The rows of a group lie close to one hidden flat surface of 11 dimensions, which passes through zero. Surfaces can cross.
In the rows, 128 means zero.
Known rows, each followed by its group:
[122 123 139  71 133 100 105  74  83 118 130 113 170 122 115 135 107] -> H
[144  96 127 113  96 169 160 138 118 159 166 142  76 142 117 137 138] -> H
[136 126 126 155  94 117 157 195 144 179 142 167 143 162 107 158 134] -> L
[169 175 101  96 114  88 136 140 156  92 166 140 105 107 135 100 111] -> N
[125 123 124 108 131  95 156  99 112 133 181 163 162 120 104  60 144] -> B
[154 117 128 139  89 102 122 152 150  95 137 103  96 175 106 180  75] -> L
[178 190 147 125 133 133 160 150 112 142 161 184 170 168 145 155  96] -> H
[116  69 119 108 105 107  87 147  96 102 161 177 175 136 122  98 138] -> H
[115 154 128 162 152 110 100 135 101 109 143 107 164 146 112 107 104] -> N
[128  84 103 129 130 111 142 144 158 180 128 144 120 110 214 116 135] -> L
[ 97  92 114 148  88  40 109 157 116  98 113 107 147 129 146 124 154] -> B
[129 101 111 130  95 135 105 153 133 119 144 171 124 132 187 114 142] -> H
[ 99 225 144 178 101 192 160 125 116 154 124 160 126 153 166 117 177] -> B
[140 152 147 147 161 117 156 162  89 102 155 125 135 125 116  87 145] -> N
[123  97 118 179 132 131 131 146 117 154 118  93 111 141 113 137 140] -> N
[ 88 123 153 151  86 164 161 140 158 158 132 148 118 174 141 151 116] -> N
[ 75 101 126 173 144 136  82 112 114 167 111 116 190 151 105 134 120] -> N
[158 170 147 101 118 130  90 116 124  71 143 162 168 178  97 165  59] -> L
[100 105 145  77 107 118  85 101  98 110 149 131 175 158 127 147  77] -> N
[139 103 127  92 110  97 156 114 146 128 142 137 109 119 209 125 120] -> B
[155 111 146  72 128  85 161 155 169 120  99 159 134 127 201 177 105] -> N
[157 111 120 141  98 120 151 147 167 146 103 163 127 139  31 167 165] -> H
[ 80 117 124 165 136 100 132 150 104 171 123  78 143 121 107 114 151] -> K
[171 123 108 157 136 189 138 122 146 187 157 174 118 137 109 127 125] -> K
[ 93 108 116 160 123 112 140  98 180 181  90 118 133 116 138 128 152] -> K
[144  85 120 129 120 126 138 183 116 174 159 153 133 143 129 138 123] -> K
[190 190  99 149 142  48 132 114 166  78 109 110 128 110 128 126 126] -> K
[178  68 106 137 100 102 127 130 131  85 168 100  66 149 133 141  97] -> B
[124 130 113 129  70  84 155 124  91 120 183  98 100 145 121 110 141] -> L
[110  55 141 118 103 145 168 130 150 183  92 156 115 129 211 163 163] -> B
[166 146 148 139 157 158 152  95 146 115 110 100  95 135  94 165 100] -> H
[118  85 121 121 101  77  96 126 176  80 144 172 162 156 106 108  92] -> B
[135  60 131 144 162 127 136 151 155 121  93 115  99 102 115 123 154] -> L
[116 243 111 139 117 166 100 141 119 104 141 108 102 115 141 110 130] -> L
[ 98 114 128 176 129  86 138  88 204 109 104 120 128 146 160 109 113] -> K
[ 94  83 118 145 139 107 117 180 132 124  87  83 101  93 122 126 169] -> B
[121 120 114 139 111  87 119 135 162 140  99 100 132 127  24 156 128] -> H
[124 148 115 137  98 115 155 134 165 133 115 120  92 126 155 134 144] -> K
[ 56  87 137 137 127 168 124 158  94 157 138 107 117 111 157  87 163] -> H
[105 100 128 115  63 124 126 123  99 105 137  92  76 140 173 148 141] -> L
[100 139 127 147 109 158 119 120  94 130 127  76  97 135  95 140 140] -> N
[157 136 109 120 140 151  77 116 183  78 115 138 105 117 104 131  90] -> K
[135  92 131 204 195 116 119 181 112 146 119  89 150 142  87 136 116] -> L
[ 73  91 179 122 115 166 112  72 141 101  62 182 178 149 130 145 154] -> B
[172  66 146 122 176 126 118 128  85  99 151 161 165 134  99 114 114] -> H
[125 140 177 157 158 164 151 165  94 109 135 168 161 159 119 120 145] -> L
[136 113 112 124  89 143 167 127 146 150 147 116  65 123 103 129 142] -> H
[107 136 182 155 130 165 197 145 134 137 119 153 116 152 170 131 151] -> K
[137 144 112 139 103  58  95  92 138 104  74 132 175 138 187 161 139] -> L
[143 167 133 153  89 149 190  99 135 114 170 124  65 149 136 106 140] -> N
[135 121 147 142 159 119 134 143 148 107 119 185 173 140 216 115 122] -> B
[ 78 119 106 183 129 134  98 100 141 203 127 156 200 147 161 102 127] -> N
[148 106 146  95 149 172 108 187 120 120 132 201 150 128 156 133 117] -> K
[165 157  90 155 143 116 119 145 189 118 134 156 117 109 154  99 118] -> K
[173 135 169 126 195 194 133  72 122  91  96 134 121 133 151 163 103] -> B
[146 158 120 196 150 173 137 104 113 158 143 151 141 148 163 103 143] -> K
[104 140  90 150  76  98  86 193 151 165 134 128 155 156  75 153 116] -> B
[156  92 145 126 188 123 153  67 155 130  67 135 141  96 148 133 144] -> H
[107 109 155 140 136 121 140  64 140 133  56  68 124 131 133 171 127] -> L
[109 160 152 172 158 127 147 157 146 116 104 111 133 131  58 123 144] -> N

New rows, each followed by its group:
[131  66 152 135 126 119 151 198 131 126 155 164 138 155  88 130 121] -> N
[184 135 137  74 124 148 111  96  62  59 174 148 112 124 145 116 126] -> H
[163 150 132 114 157 141 170 110  94 133 123  70  75  93  87 139 145] -> H
[103 123 128 130  75 143  83 138 120 112 117 112 118 156 130 171 119] -> B
[141  84 134  87 150 159 125 145 143 156 136 212 168 120 102 123 132] -> L
[158 135 138  94  89 107 196 119 139 157 106 134 105 121 132 180 158] -> K
[131 180 124 130 154 144 110 159 178 111  90 154 127 100 118 123 140] -> N
[120 121 118 164  98 150 138  88  88 154 143  71  83 146 147 136 136] -> N
[176 152 113 115 117 119 136  73  52 150 154 126 151 132 128 138 152] -> K
[ 90 148 146 241 127 161 134 153 147 150 116 105 132 195 126 147 110] -> N
[ 95  92 155 160 118 120 190 107 124 143 107  94  96 131 188 124 165] -> L
[119 194 109  84 123 105 104  92  86 124 160 121 155  99 182  87 122] -> N
[111  43 107 139  96 118  88 143 142  84 151 155 122 141  94  91 137] -> H
[ 91 154 107  81  76 173  92 177 123 149 124 125  93 106 143 144 139] -> N
[131 113 110 127 182 137 101 111 160 143 115 134 136  88 232  99 105] -> L
[144 154 124 134 144 158 150 185 135 118 171 171 116 123 103  82 132] -> L
[116 138  98 130 123  88  94 151 140 172 114  86 147 125 155 160  95] -> H
[126 111 130 178 117 128 140 214  89 173 178 131 139 175 135 143 113] -> L
[179 125  99 197 141  73 189  95 150 153 144 100  97 122 136  99 154] -> N
[ 98 118 172 139  86  81 168  38  86 117 108  80 150 177 159 169 130] -> L
[135 119 139 145 159 126 168 129 108 100 114 126 109  85  69  78 209] -> H
[154  70  95 100 158  87  59 107 146 122 113 143 173 111  96 135  99] -> N
[130 196 119 124 173 188  87 129 166 114 111 103  96  98 141 122  92] -> L
[103  97 152 144 136 137 130 149  43 129 177 111 157 158 117 105 130] -> N
[101 103 176  82 121 163 119 119 169 112  77 163 145 148  95 185 105] -> N
[136 136 141 198 139 122  90  99 144  37 113 113 133 172 184 130  90] -> K
[131 122 188 160 196 119 177 121 101  99 104 131 172 142  85 118 143] -> N
[176 166 102 170 146 167 120 180 132 100 108  97  50  93 128 130 163] -> N
[ 64 143  85 134 131 102  58 113 120 128 140  76 142  85 114  57 128] -> K
[207 152 161 151 160 100 201 145 117 117 116 147 140 149 111 166 138] -> K
[120 146 170  63 102 117 142 131 121  98 133 128 128 152 173 165  82] -> N
[ 93 125 124 115  69 116  96 152  98 116 143 137 143 156 166 139 124] -> B
[ 67  65 143 148 148 220 113 120 140 207 102 136 136 139  82 137 137] -> K
[116  69 132  78 101 140  83  89  91 102 129 138 136 123 100 135 136] -> H
[150 208 123 115 117 112 165 110 133 175 153 157 160 135 176 131 113] -> B
[ 78 109 149 119 135 145 157 106 113 132 103 146 136  90 142  77 213] -> H
[141 169 142  78 122 146 129  70 113 120 134 136 144 135 152 144  96] -> B
[134 129 148 121 126  97 170  60 190  87 141 153 128 145 139 104  95] -> K
[145 129 155  71 149 149  81 165 153  36  89 145 117 119 112 162  93] -> K
[154  97 132 138 126  69 146  65 191  95 115 159 155 148 104 125 109] -> B
[156  89 147  83 162 134 121 175  73 108 109 133 130 112 193 159 133] -> N
[ 69 174 136 104  85 143  74 137 125  95 102 109 130 136 137 144 122] -> B
[115  62 105  94  78 117 134 128 121 216 159 122 127 144 138 169  99] -> L
[114  88 127 154 131 175  78 178 179 102 109 146 106 143  97 143 103] -> B
[145  97  97 108 146 133 119 140 180 161 138 129  99  92 150 115 102] -> L
[153 112 122 120 137 170 130 124 116 135 147 186 127 115 178 100 156] -> N
[140 173  75 130  92 122 135  62 144 172 127  98  82  86 176 110 161] -> N
[163 161 146  99 124 108 136 129 137  50 168 145 117 144 122 122  79] -> N
[130 140 149 127 164 108 103 130  86  69 144 107 157 130  90 110 107] -> K
[129 179 118 111 105 142 180 139 169 159 156 176 111 106 131  89 155] -> L
[131 114 132 128 163 181  95 130 159 142  46 148 135 107 123 174 150] -> K
[123 141 114 123  83 129 124 113  95 137 163  95  96 144 172 134 111] -> N
[130 120 147 154 125 140 137 192 116 116 124 157 133 155 103 141 151] -> L
[109 118 133  85 149 112 133 157 106 144 154 184 185 104 113  79 154] -> N
[ 89 148 132  66 120 179 108  77 104 145  70 162 150  80 112 124 202] -> L
[121 188 120 143 155 135  86 136  73 141 128 140 202 128 106 118 131] -> L
[ 99 154 120 107  93 101 129  56 127 145 152 109 145 136 123 112 111] -> N
[154  90 112 159 112 103 123 167 136 153 130 140 136 161 144 165 113] -> B
[ 78 152 165 152 164 162 125  98 137  95 109 136 145 126 155  86 135] -> K
[142  63 163  76 126  82 172 113  96 152 113 145 173 151 113 182 126] -> K
[134 158 171 169 161 147 132 136  84  88  87 105 136 146 144 152 147] -> K
[124 139 165 131  91 128 179 106 135 112 128 109 107 172  87 173 112] -> L
[100 163 146 139 144  89  99  82  67  67  99  75 159 127 152 120 140] -> K
[146 120 129 138 186 163 117 170 130 108  99  73  72  89 139 136 129] -> B
[120  95 139  96 132 198 113 162  97 157 121 126 102 124 169 160 124] -> B
[112 122  86 142  96  73  89 112  90 138  92  69 130 102 120 139 181] -> L
[136 189 112 155 140 136 107  42 104 114 131  95 130 125 167 109 122] -> N
[ 72 165 151 114 118  84 142 189 131 164 112 108 170 143 179 153 108] -> N
[154 128 164 115 203 149 105 146  95  89 118 149 177 123  76 126 112] -> K
[ 98 123 138 177 155 121 174  89 167 174 124 148 159 132 148  86 147] -> K
[166 105 121 117 142  45 148 125 114 144 113 111 155 121 184 154 116] -> B
